The rows of a group lie close to one hidden flat surface of 11 dimensions, which may be shifted away from zero. Surfaces can cross.
In the rows, 128 means zero.
Some rows, each with its group after it:
[157 157  97 134 109 122 148 132 177  89  63 108 169 162 137 127 171]  Z668
[104 101 102 144 115 113 208 101 162 123 143 172 101 132 139 104 139]  Z546
[138 156 182 112 130  96 105 105 131 126 142 147 113 173 102 107 103]  Z793
[132 131 117  98 131 135 188 174 101 105 127 126 141 160 130 111 176]  Z793
[108 122 145 141  83 158 163 169 124  74 134 154  71 181 171 148 108]  Z668
[159 165  73 157  89 149 134 137 100 149 142 146  78 151 119 129 128]  Z815
[143 156 129 109 101 121  96 182  95 104 136 130  89 151 111 160 176]  Z899
[141 141  92 141 130 132 182 175  69 123 134 116 122 120 143 122  86]  Z793
[ 78  94 159 135  99  98 125 153 162 144 110 187 127 110 135 136  68]  Z172
[181 143  91 126 129 112 147 125 151 105 135 130  94 151 147 109 137]  Z560
[156 124 101 142 120  93 171 132 123  98 117 145 175 101 119 170 128]  Z543
[114 160 130 132 110  73 132 108 135 206 135 154 100  95 154 119 133]  Z172
[120 104 117 102 154 155 130 184 108 124 182  87 150 138 126 118 140]  Z543
[ 89 109 107 152 116 111 107 138 169 140 172 116 126 103 103 118 166]  Z543
[119 110 128 114 150 117 170 117 124 111 132 117 163 112 125 125 171]  Z172
[104 113 167 108 100  67 112 151 163 164 161 167  94  96 174 149 134]  Z172
[158 105 142 112 149 121 104 139 109  68  94 149 113 128  79 108 106]  Z899
[ 80  48 157 124 151 134 153  91 197 124 215 104 147 114 156  94 175]  Z749
[174 122  79 128 142 106 145 147 170 121 194 100 162 142 125 109 126]  Z793
[ 89  91 107 113 142 139 126 134 141 139 105 177 115  96 105 155 115]  Z899
[110 115 132 145  98 125 108 135 182  75 106 144 117 150 130 161 125]  Z899
[150 125 156 136 138 125 159 108 101  93 115 108 165 140 128 111 111]  Z749
[133 149 130 155  78 143  93 142 136 129  84 126 149 152 109 122 139]  Z546
[143  85 151 134 130  96  98 125 142  72 133 151 147 102  82 144 116]  Z546
[104 145 107 132 179 114 129  88 108 170 132 125 127  88  98 147  80]  Z543
[161 124 156 150  97 114 143 132  50  93 146 144 153  99 115 182 126]  Z546
[131 128  73 146 139 145 156 135 114 179 142 108 136 100 146 110 110]  Z560
[ 98 126 113 144 152  85 153 109 151 138 158 131 181  98 105 174  74]  Z543
[ 96 123  94 148 144 107 142 112 173 140 159 128 115 130 103 100  90]  Z749
[108 110 114 123 114 117 118 169 167 115 169 147  85 156 112  99 136]  Z749
[146 107 132 116 143 188  95 149  62 140 163 125 107 126 107 120 104]  Z546
[183 127 106 114 109  97 131 144 134 120 150 180  61 119 153 138 124]  Z749
[148 168 135 107 155 158 103 143  58 123 107 101  85 135 133 135 105]  Z560
[132  74 131 151 107 131 156 113 145  45  98 160 141 104 123 165 161]  Z543
[177 109  74 108 136  93 123 149 182 157 148 133 162 106 131 120 139]  Z668
[132  98  81 147 144 132 155 125 151 124 121 119 173 107 101  99 121]  Z815
[155  81 139 113 161 128 119 109 117 100 173 149 113 118  93 106 106]  Z172
[133 176 140 146  88 163 120 128  77 167 132  92 140 139 162 148 161]  Z172
[153 134  79 132 134 174 138  90 114 152 113 157 107 134 113 128 135]  Z815
[111 100 120 135 134 128 138 128 154 168 167 115 169 110 145 118 106]  Z560
[102 114 125 143 126 144 147  77 161 138 107 154 115 124 142 126 125]  Z668
[101 128 132 135 128 115 147 132 155 128  93 145 138 139 132 124  88]  Z172
[116  82 133 149 146 117 169  53 118 110 105 177 162  86  65 116 147]  Z546
[106 143 169 125  86 167 122 150 117 145 132 118 125 173 167 125 163]  Z172
[159 118  95 105 153 143 141 126 162 115 147 125 143 160 129 133 116]  Z793
[119 129  88 141 103 119 164 150 110 148 106 154 135 103 109 120 162]  Z560
[126 152 156 122 136 112  92 146  81 130 141 130  78 124 100 125  92]  Z668
[136 113  96 142 117 166 154 119  94 143 128 129 134 107 121 111 180]  Z815
[118  88  90 123 144  83 166 179 144 136 171 154 154  99 112 124  58]  Z668
[134 123 102 131 152 147 143 103 148 162 151  92 171 131 134 107 137]  Z793
[135  94  94 162  84 124 110 159 140 120 132 142 145  88 106 129 157]  Z899
[132 138 146 107 162 137 118 100  73 132  62 144 146 107  84 132 144]  Z815
[137 118 152  93 163 122 122 174 105 115 140  93 176 133 122 119 102]  Z815
[ 66 119 105  95 154 116 104 193 135 133 123 137 153 124  62 162 123]  Z543
[148 120 128 103 172 117 122  71 196 127 170 116  78 137 176 122 129]  Z172
[104 116 167 116 106 129 140 181 122 102 142 117 156 149 147 147 128]  Z668
[105 136 173 114 169 162 156 108 103  74 123 111  77 168 177 153  52]  Z668
[127 127 168 123 149 128 148  93 148  96 136  98 172 166 136 116 117]  Z560
[157  96 141 119 125 136  87 110 114 113 147 161  85  97 117 145 164]  Z815
[185 141  33 144 106 163 155 149 101 103  82 144 143 136  85 140 178]  Z815
[172 145 151 143  84  89 141 123 143 103 126 140 154 139 164 163 111]  Z546
[149 104 112 103 165 136 126 128 157 141 183 118 121 123 171 150  86]  Z899
[132 119 119 177 125 131  84  44 142 160 146 133 122  83  95 121 116]  Z749
[141 167 195 104 123  99 105 127  95 152 107 115 157 127 164 158 109]  Z899
[173 171 131 118 119 150  93 148  81 162 113 107 123 140 143 120 114]  Z899
[102 120  77 125 132 201 123 166 121 150 105 124  66 129 161 117 119]  Z815
[156 120 119 128 163 116 131 103 127 120 200 111  83 116 150 119  92]  Z668
[ 89 141 161 115 125 102 164 112 147 151 154 142 155 162 125 123 131]  Z899
[189 149 142  97 180  95 134 123  67 114 167 107 119 122 118 125 104]  Z172
[ 79 142 119 114 128 183 111 171 111 140  70 122 100 150 137 136 125]  Z815
[120 158 128 146  95 110 137 152  95 105 122 135 117 150  83 106 157]  Z749
[105 148 116 135  86 136  87 145 157 196 116 133 112 103 170 159 164]  Z560
[102 132  93 141 130 105 141 119 186 113 110 148 124 122 132 180  98]  Z899
[151 141  98 149 103 123 107 124 137 114 139 124 102 122 121 146 166]  Z899
[124 102  76 146 140 144  90 133 166 137 128 129  69  90 138 118  86]  Z793
[132 160 151 118 106  95 107 150 143 120 124 121 132 135 157 181 120]  Z543
[157 167 143 114 106  97  69 168  92 150 163 115 106 126 103 126 150]  Z560
[ 92 106 157 121 120 142 124 114 166 116 142 134 123 138 167 169 129]  Z749
[144 107 101 158 105 132 134 103 159 108 150 163 114 129 113 152 114]  Z793
[157 154 121 125 130 141 144 137  85 133 148 111 151 155 122 135 115]  Z793
[147  81 157  97 193 144  99 110 104 101 124 123 175 101  93 142  77]  Z546
[ 91  83  91 136 138 132 152 121 225  99  65 160 166 133 124 137  92]  Z543
[166 160 133 100 130  89  89 165 117 146 175  90 105  95 176 179 154]  Z543
[148 104 119 115 133 140  81 124 156 120 146 156  92 125 110 139 125]  Z815
[120  90 142 112 148 151 136 116 141 100 123 183 137 155 103 151  62]  Z543
[173 111 118  98 148 109 118 146 136 123 183 153  69 133 141 114  85]  Z546
[151 157 113 188 117 111 123 125 110  75  85 116 164 121  96 174  26]  Z172
[176 127 122 104 127 107 158 141 127 156 184 162 177 155 131 157  67]  Z543
[158 158 138 117 143 125 105  89 112 164 135 123 104 124 137 124 119]  Z899
[150 152 113 159 104 100 141  80 159 109 115 131 117 132 117 114 178]  Z560
[154 102 101 113 174  98 113 150 147 107 172 117 136 122  80  89 101]  Z668
[129  88  85 178  98 156 160 171 152  87 159 120 144 141 142 126  64]  Z793
[123 137 142  98 135 158 106 131 111 179 133 129 123 138 138 117 141]  Z560
[ 98 140 123 178  93  53 169  78 167 174 120 161 149  86 127 116 124]  Z172
[149 141 112 109 125 137 115 121 103 169 121 157  81 107 138 136 168]  Z749
[185 164 113 125 126 107 130 132 137 109 128  79 146 136 160 143 172]  Z668
[101 132 170 139 122  99 140 133 135 127 140 103 148 139 143 104 101]  Z793
[166 135 133 115 108  91 169 151  89 117 160 131 146 129 129 120 175]  Z546
[138 134  99 142 106 140 171 120 105  98 125 142  84 142 119 115 193]  Z668
[ 87  82 128 158 122 115  92 161 163 126 146 146 138 105  94 126  37]  Z560
[142 122  85 124 146 107 166 145  91 156 170 139 123  97 112 112 131]  Z668
[148  97 141 143 106 144 138  91 129 138 134 137 190 127 108  96 167]  Z546
[134 144  94 117 162 123 106 122 161 161 126  95 141 127 113  91 128]  Z793
[135  97 112 176  85 166 154 131 118 116 147 136 165 149 113 101  97]  Z546
[157 135  64 141 109 136 149 134 154 108 100 152  64 135 156 123 146]  Z560
[128 161 167 117 139  80 109 139 107 162 165  82 122 104 159 119 131]  Z793
[121 124 175  91 147 159 127  79 106 137 125 138 121 145 131 121 185]  Z560
[ 87 160 148 159 130  81 159  79 100 119 152 131 116 124  81 124 149]  Z749
[138 194 112 148 110 115 149 112 131 142 109 109 142 175 123 112 122]  Z899
[ 93  87 107 104 136 112 140 169 139 144 126 155 127  85 108 112 191]  Z172
[135  97 111  98 154 147  93 153 142 130 140 128 142 131  89  99 133]  Z815
[146 104 144 106 148 114 107 128 145 126 175 121 166 132 103 119 121]  Z815
[ 89 123 119 144 123 137 135 114 176 145 122 151 147 160 104 115  82]  Z543
[137 110 146 147 124 106 133  92 150  86 113 154 116 126 120 119 104]  Z749
[ 97 142 142 119 144 173 109 151  81 120  71  97 166 124 113 158 127]  Z546
[113 100 137 128 164 131  53 103 178 152 193  88 112  96 131 129  95]  Z749
[115 108 169 154  99 141 149  90 115 103 164 133 139 145 118 123 158]  Z749

New rows. What belongs after each?
[111 133 184 104 148  91 156  84 194  92 115 141 110 182 162 114 114]  Z172
[ 77 133 137 166  93 160 119  94 137 162 134 134 118 155  94  77 151]  Z543
[ 85 138 187 108 146 139 122 130  85 141  89 122 178 154  79  98 132]  Z815
[121 171 120 156 146 130 113 119  77 153 152 109  94 147  73  81  58]  Z543
[148 124  79 122 122 134 146 168 130 169 149  90 172 100 164 119 168]  Z749
[157 132 127  93 121 117 103 174  97 180 187 134 113 120 126 114 160]  Z560
[166 125 140 154 114 194 128 100  90 113 171  98 140 190 109  79 129]  Z172
[168 114 172 168  49 130 142 132  57  83 181 167  85 142 114 103 174]  Z815
[120 130 127 123 128 150  78 109  88 193 141 153  73  84 107 119 160]  Z560
[ 80 155 186 129 113 133 114 120 130 114 103 124 134 161 138 179 103]  Z543
[109  83 124 101 112 166  91 187 173 132 100 130 130 132 144  94 190]  Z749
[129 112 178 133 114 116  95 124 110 161  79 172 154 124  90  76  67]  Z899
[164 134 137  61 173  68  94 133 154 117 104 160  92 133  86  83 159]  Z546
[ 89 128 146 140 126 157 164  99  78 160 136 126 132 119 127 111 161]  Z668
[124 128 140  95 177  76 130 130 126 100  92 112 166  87  99 150 154]  Z546
[132 129 110 163 110 173  87  99 126 141 130 139 119 138  94 129 108]  Z793
[110 157 120 124 120  82  76 172 151 132 133  95 122  95 136 173 154]  Z749
[138 145 124 101 119 157  84 158 139 161 127 118  99 160 144  95 159]  Z546
[117 104  74 127 164 146 121 157  91 108 109 151 103 108  32  92 122]  Z543
[144 136 129  99 163  95 111 189 125  89 137  82 149 119 147 171  88]  Z546
[137 137 141 120 135 140 138 124 115 105  98 136 158 159 107 136 107]  Z815
[166 145 165 104 153 143 125  87 122 143 179 112  96 179 166  95 104]  Z172
[134 109 119 122 125 106 116  93 178 182 137 136 165  77 158 148 166]  Z668
[156 165 114 157  94 144  60 141 122 162  97  82 180 122 111 128 135]  Z546
[120 115 120 129 179 126 117  91 125 136 156 120 103  93 118 137  73]  Z543
[135 144 180 110 157 120 128  89  71 163 157 123 145 128 113 109 110]  Z815
[138 125 148 101 117 161 136 156  79 129 126 129 123 151 135 105 186]  Z749
[127 117 158 144 108 117  86 117 179  94  89 160 110 144 117 128  78]  Z899
[154 125 103 132 112 105 170 148 146 101 112 146 129 138 150 132 113]  Z749
[138 169 161 124 141 118 118 118  64 146 169 109 119 127 130 160  92]  Z543
[ 74 125 124 154 125  95 140 101 177 118  43 163 161  95 124 188  81]  Z899
[102 138 123 102 175 138  73  95 149 169  98 157  68 118 110 142  80]  Z543
[115 156 138 139  90 107 127 155 128 127 121 113 139 131 156 165 148]  Z172
[144 148 163 157 135  89  79  88 148 115 171  85 107 113 142 133  87]  Z668
[168 195 109 136  58  87  90 207 111 139  78 129 140 146 107 132 155]  Z668
[148 130 150 104 122 129 111 143 110 134 162 135 122 133 143 160 137]  Z543
[133 165 127 106 128 120 138 158 124 151 106 104 153 145 163 147 120]  Z560
[129 109 135 126 147 107 143 116 146 146 178 107 173 111 142 127 110]  Z560
[116 110 130 107 134 130 114 144 143 163 193 125 141 128 133 140 131]  Z543
[102 112 169 144 119 128 144 125 108 112 122 134 158 147  93  79 112]  Z815
[144 126  78 150 114 142 160 104 146 146 124 126 147 136 111  72 177]  Z668
[110 146 137 120 134 133 144 119 135  79  83 121 136 157 123 163 147]  Z899
[ 96 147 139 163  68 123 123 140 153 146  95 160 140 176  90  88 123]  Z899
[ 42 124 176  97 131 116  83 118 188 180 161 153 143 133 134 202 116]  Z543
[106 136 173 131 139 108 115  90 109 126 123 125 152 111 105 145 136]  Z560
[154 120 140 151  89 189 108  99  91 130 119 163 108 157  98 102 128]  Z749
[146 171 166 123 120 135  98  72 129 128 121  94 102 135 171 154 201]  Z560
[158 142 152 109 122 168  86 123 100 153 132 119 101 141 154 130 150]  Z899
[ 96 117 113 130 114 120 173 124 137 165 106 147 171  93 150 153 167]  Z560
[184 124 137 127 130 154  97 136  94 114 111 112 131 134 119  98 118]  Z899
[ 94 137 149 114 124 119 153 179 141  76  73 128 128 167 139 133 111]  Z793
[ 93 114 168 137 109 114 121 105 160 143 157 123 139 133 124  90 176]  Z793
[117 129 157 165  97 103 110 124 129 138 170 115 126 122 129  98 102]  Z793
[120 130 167 122 133  91 103 138 100 134 150 119 134 105 106 114 123]  Z815
[136 149 110 115 130 135 104 132 131 149  87 136  99 124 128 117 147]  Z543
[145 145 118 119  88 113 113 173 123 101  70 167 120 141  96 150 165]  Z543
[121 117 133 144 106  94 135 139 158 129 145 134 159 117 136 141 121]  Z899
[167 166 156 129 123  49 128 137 115  73 132 120 135 150  88 116 119]  Z899
[151 140 111  68 157 120  99 109 165 194  86 202 108 130 137 172  90]  Z543
[115 130 118 127 129 137 144 102 133 157 161 139 110 125 152 153 137]  Z749
[113 110 149 139 112  75 167 137 105 138 131 164 165 101  97 109 113]  Z172
[131 136  96 126 104 150 193 130 153 144 114 107 157 140 199 137 198]  Z560
[144 146  95 140 112  97 144 136 130 134 123 133 120 101 143 148 144]  Z560
[116 125 105 124 147 123 161 134 141  90 107 121 153 128 127 165 126]  Z899
[143  93 117  95 153 101  99 176 129 124 166 165  98 105 106 138  74]  Z899
[ 84  90 128 149  92 126 120 146 167 178 134 172 147 124 108  93  77]  Z668
[133 116  98 171 100 117  77 162 137 106 156 115 128  95  89 136 112]  Z546
[156 133 140 129 134 103 134  98 142 108 140 138 164 149 105 148  90]  Z815
[120 141 121 134 133 137 123 150 113 147 111 130 144 158  84  80  81]  Z560
[152 144 107 150 118 136 124 104 150 109 124 109 124 148 133 130 144]  Z899
[ 76 129 161 145 121 152  66 118 164 134  88  94 130 109 159 168 120]  Z793
[138 107 119 127 153 158 190 107  94  75 112 135 112 140 130 111 141]  Z560
[125 113 165 106 138 112 106  89 116 141 139 173 100 107  90 128 162]  Z560
[138 141  54 104 167 101 211 145 118 123  88 159 106 128 108  92 150]  Z793
[113  89 139 145 105 135 158 104 112  82 137 151 111 104 119 136 210]  Z560
[169 134 122 113 139  82 141 109 134 136 144 136 134 107 139 129 135]  Z546
[161 133 116 125 132 131 146 103 139 157 132 142 133 135 153 124 101]  Z543
[157 101 119  97 131 125 127 141 115 127 147 170 136 111 114 165 148]  Z543
[137 151 129 181 121 113 153 120 110  51 125  52 151 106 164 174 127]  Z560
[150 121 144 127 110 129 137 150  84 148 205 122 112 137 129  90 136]  Z793
[142 181  44 150  93 137 146 185 150 111 155  99 109 195 121 135 141]  Z899
[144 129 120 128 163 126 126 122  92 126  90 111 190 109  75 117 105]  Z546
[137 150 121 107 134 131 104 167 119 142 138  98 131 154 111  87 160]  Z793
[161 106 112  96 107 159  97 130 173 165 122 146 138 136 145 109 221]  Z668
[132 118 132 135 115 152 143 121  91 126 134 126 136 120 126 124 180]  Z543
[ 66  85 117 138 117 204  97 167 111 201 131 141 131 114 117  96  98]  Z560
[169 111 123 146 142 139 121  99 121 124 133 127 131 125 112  87  92]  Z749
[148 123 131 134 148 108  89 119 150 100 163 124  81 132 104 101  80]  Z668
[107 114 128 143 121 131 136  99 122 166 151 129 150  92 123 120 166]  Z560
[146 156 102 149 110 115 125  86  99 132 113 167  92  96 104 179 155]  Z793
[123 105 131 117 137 110 109 123 177 164 123 110 211 103 126 121 151]  Z668
[ 69 114 148  97 140 113 173 173 115 118 105 170 163 153  78 128 111]  Z899
[ 84 112 138 135 106 108 104 165 134 157 121 151 145  81 129 175 110]  Z560
[ 79 110 151 140 124 173  96  92 161 177 120 129 148 149 120  92 115]  Z560
[166 150 146 124 128 118 137 137  69  88 118 118 126 127 134 165 117]  Z543
[114 126 144 145 116 105  93 104 140 118 133 130 114 113  96 118 153]  Z668
[144 137 125 145 142 126  92  85 149 151 152 124 108 144  94  72 100]  Z560
[152  96  94 129 124 183 123 167 123 101 131  99 142 112 158 157 156]  Z899
[142 136 109 142 145 122 166  75 134 139 125 127 147 131 112  89 147]  Z560
[156  83 115 111 153 190 142 114 107 167 169 122 129 139 127  38 146]  Z749
[125 164 199 114  98  30 172 108 143  86 143 152 159 172 108 138 182]  Z793
[110 107 163 103 112 154 136 157 100 123 139 148 125 162 108  84 167]  Z172
[123 114 108 179  91 140 122 130 126 121 144 138 114 111 121 136 105]  Z793
[ 96 155 140 134 111 128 125 163 155 131 124 116 155 191 126 122  72]  Z543
[140 154 134  91 162 118 150 102 129 122 107 136 137 158 123 146 133]  Z793
[161 101 145 112 141 135 120 103 116  99 125 143 134 100 133 160 149]  Z815
[126 115 105 142 133 141 149 113 120 123 122 136 105 106 136 122 136]  Z560
[139 136 105 132 134  81 185 125 159 113 111 128 164 133 137 119 111]  Z546
[160 170  95 189  65 124 142 127 133 106 129 114 102 167 124  86 143]  Z668
[130 145 117 110 135 114  89 125 152 129  59 168  88 115 121 161 121]  Z543
[127 104  90 183 108 104 142  94 178  90 148 144 103 126  82  84 138]  Z668
[ 82 168 150 146 136 115  79 193 110  96 166  47  99 153 116 119  84]  Z543
[143 146 113 133 115 118 153 129 138 164 140 148 167 162 117 121  91]  Z543
[ 80 111 112 142 139 137 107 158 107 109 143 146 116 130  30 106 108]  Z543
[125 110 118 101 132 126 141 160 117 134 151 134 173 114 130 166 169]  Z543
[140 101  95 121 153 135 121 123 183 111 115 136 159 135 104 137  99]  Z815
[124 166 105 106 104 151  85 199  96 155 103 155  83 152 104 144 114]  Z899
[124 158 135 130 159 135 118 113 143  99  66 102 147 176  97  90  68]  Z668
